There are 3 ways to turn a row about zero (a turn may also mirror it). The second row of each pair is the first, turned, with some noise.
Known pairs, each followed by its turn:
[-0.46  1.26  0.84  2.82  3.04  0.94]
[ 1.44 -3.96  1.61 -0.29  0.18 -0.36] | gibi

[-2.25  2.45 -0.51  0.17 -0.17 -2.70]
[-1.53 -2.51  1.45 -0.41  0.59 -2.78] | pozar

[ 2.27 -0.78  2.73 -0.69 -2.31  1.04]
[ 2.04 -1.50 -1.07 -2.97 -1.46 -1.37] | damum

[-0.46  1.17  2.47  0.04 -0.61 -3.06]
[-1.05  2.10  0.13 -3.32  0.94  0.08] | damum

[-2.23 -0.30 -1.94 -0.47 -2.34 -0.31]
[-2.32  1.38 -0.97 -0.51  2.51  1.02] | gibi

[-0.13 -2.16 -0.71 -3.01  2.65  0.12]
[-1.41 -2.25  3.01  0.76 -1.35  1.53] | damum

[-2.95 -1.45  2.60 -2.20 -2.44 -0.15]
[-0.50  0.10  2.83 -2.21 -0.09 -3.90] | damum

[-1.23  1.46 -1.98 -0.90  0.92 -1.91]
[-0.87  0.95  1.55  0.85  2.43  1.57] | damum

[-1.08 -0.17 -2.68 -0.58  1.20  0.82]
[ 0.65 -1.09 -0.81  1.97  2.14 -0.05] | pozar

[ 2.73  0.69 -0.53 -1.07  1.19  0.37]
[ 0.25 -0.63 -1.29  1.08 -2.72 -0.43] | gibi

[ 2.65 -0.96 -1.19  2.65  1.26 -0.50]
[-0.97 -1.00 -3.35  0.79 -0.63  1.92] | damum

[ 0.65  2.55 -0.99  2.19  1.33  1.36]
[ 1.19 -1.02  2.86  2.26 -0.43  0.74] | pozar

[ 2.68 -0.90  2.63  1.94  2.80  2.08]
[ 3.58 -2.34  1.17 -1.18 -3.15  0.24] | gibi

[-0.59  1.98 -1.00 -2.84  2.37  1.16]
[-1.09  0.40  1.44  1.25  3.86  0.77] | pozar

[ 2.22 -1.27 -1.66  0.21  2.89  2.19]
[ 1.65 -2.28 -1.86  0.83 -2.31  2.33] | gibi

[ 0.34  0.37 -1.09 -2.50 -2.54 -3.01]
[-1.12  1.55 -0.82 -0.96  0.67 -4.21] | pozar

[1.22 1.56 0.69 1.94 1.69 1.80]
[ 0.45 -0.20  2.58  1.35 -1.06  2.21] | pozar

[-1.87 -2.56 -0.55  2.16  0.08 -1.58]
[-0.21  0.38  2.40  0.13  1.91  2.74] | gibi

[ 1.59 -2.89 -0.10  2.75  2.85 -1.50]
[ 1.54 -1.28  2.95  1.37 -1.78  3.17] | gibi

[-2.57  0.77 -2.55 -0.14 -1.96  0.48]
[ 2.36 -2.00 -0.37 -0.10  1.99 -2.31] | pozar

[ 2.59  1.08  2.22  0.67 -1.98  2.72]
[ 3.71 -0.32 -2.10 -1.48 -1.71 -0.96] | damum

New pairs. What belongs after each?
[-0.52  2.91 -1.55 -2.90 -2.37  0.99]
[ 3.58 -0.03  2.12  0.27  3.01 -0.42] | damum

[ 1.33  2.51 -2.02  2.30 -1.22  1.43]
[ 2.87 -0.10  2.61  2.05 -0.93 -1.17] | pozar

[ 0.82  0.25 -1.07  2.34  0.96  1.17]
[ 0.33  0.55 -2.21  1.93 -0.78  0.71] | damum

[ 0.89  2.54 -2.77  0.82  1.88 -3.00]
[-2.13 -0.98  1.55  3.68 -0.28 -2.69] | pozar

[ 2.88  2.95 -1.33  2.99  1.95  2.61]
[-0.73 -5.11 -0.68 -1.19 -3.02 -0.40] | gibi

[-2.51 -0.14  0.59 -0.27  0.34 -1.20]
[-1.71  1.29  1.58 -0.11  0.46 -0.89] | damum

[-1.06  0.72  1.32 -1.61  2.78  0.63]
[ 2.54 -1.11 -0.68  1.57  0.91 -1.44] | gibi

[-1.51 -0.36 -2.62 -1.37  1.49 -2.77]
[-1.31  0.27 -0.13  3.88  1.72  1.21] | gibi

[-2.49  0.13 -2.77 -0.60 -0.46  1.90]
[ 0.52 -0.13  1.59  3.40  1.29 -1.43] | damum

[ 2.31  0.53  1.25  0.70  2.18 -0.17]
[ 1.47 -1.52  1.00  0.82 -2.57 -0.58] | gibi

[-0.34 -0.49 -2.68  0.20  3.00 -2.97]
[-0.90 -1.37  1.02  4.28  0.38  1.87] | gibi

[ 2.57  2.91  3.06 -0.76  1.23  0.57]
[-1.82  2.63  3.72 -0.67 -0.51  1.50] | pozar

[ 1.12  1.52 -0.34 -2.49  2.02  2.89]
[ 1.65 -1.52 -3.61  0.66 -1.12 -1.34] | gibi

[-2.60 -2.67 -2.63 -1.35  0.57  2.68]
[-0.84 -2.23  2.32  3.88 -0.53 -1.93] | damum

[ 1.39 -0.21 -0.28 -1.56 -1.78 -1.92]
[ 0.11 -1.61  0.21 -2.00  2.03  0.25] | damum

[ 0.71 -2.99  2.83 -0.54 -2.11  0.48]
[ 0.43  1.85 -2.18 -3.06 -1.68  1.21] | pozar

[-2.98 -2.80  1.72  1.39  1.91 -2.37]
[2.33 0.48 3.72 1.38 2.76 1.60] | gibi

[ 0.82 -2.66 -1.83  2.26 -1.20  0.70]
[-0.98 -2.22 -2.86  1.61  0.15 -1.55] | damum

[-1.34  1.02  2.24 -1.77 -0.03 -2.31]
[-0.87  1.63  2.35 -2.93  0.60  0.13] | damum

[ 0.76 -2.60 -0.89  0.89 -0.78 -2.91]
[-3.04 -1.75 -1.52 -1.11  1.36 -0.09] | damum

[ 0.24 -0.82 -0.16 -2.79  0.49  2.06]
[ 0.46  1.74 -0.80 -0.16  2.77  1.46] | pozar

[-1.42 -2.34 -1.58  1.29 -2.78  1.12]
[ 3.42 -1.08 -2.71 -0.69 -0.42 -0.75] | pozar

[ 2.32 -2.58  2.46 -2.76 -2.85 -2.70]
[ 0.48  5.95  1.03  0.36 -2.15 -0.40] | gibi

[-0.86  0.02  1.23 -1.36  1.81 -0.93]
[ 1.68  0.25  0.44  1.86  0.75 -1.03] | gibi

[-0.18 -2.05 -1.19 -1.65 -2.11 -0.01]
[-0.19 -2.74  0.77 -0.03  1.34 -1.77] | damum

[ 1.42 -3.05  0.49  2.33  2.69  0.00]
[-0.95 -0.32 -2.07  2.03 -2.54  2.97] | pozar

[-2.98  0.68 -2.94 -1.57  1.26 -0.97]
[-0.94 -2.45 -0.76  1.24  3.35 -1.75] | pozar

[ 2.87 -0.35 -0.12  0.83 -1.64 -2.76]
[-0.73  1.99 -0.50  0.60 -3.05 -2.33] | pozar

[ 1.25 -2.66  0.47 -2.90  0.60  0.18]
[-1.22  2.63 -2.59 -0.26  1.26  1.19] | pozar

[-0.80  2.60  2.59 -1.32 -2.02 -1.43]
[ 1.55  2.17  1.25 -3.30  1.33 -0.88] | damum

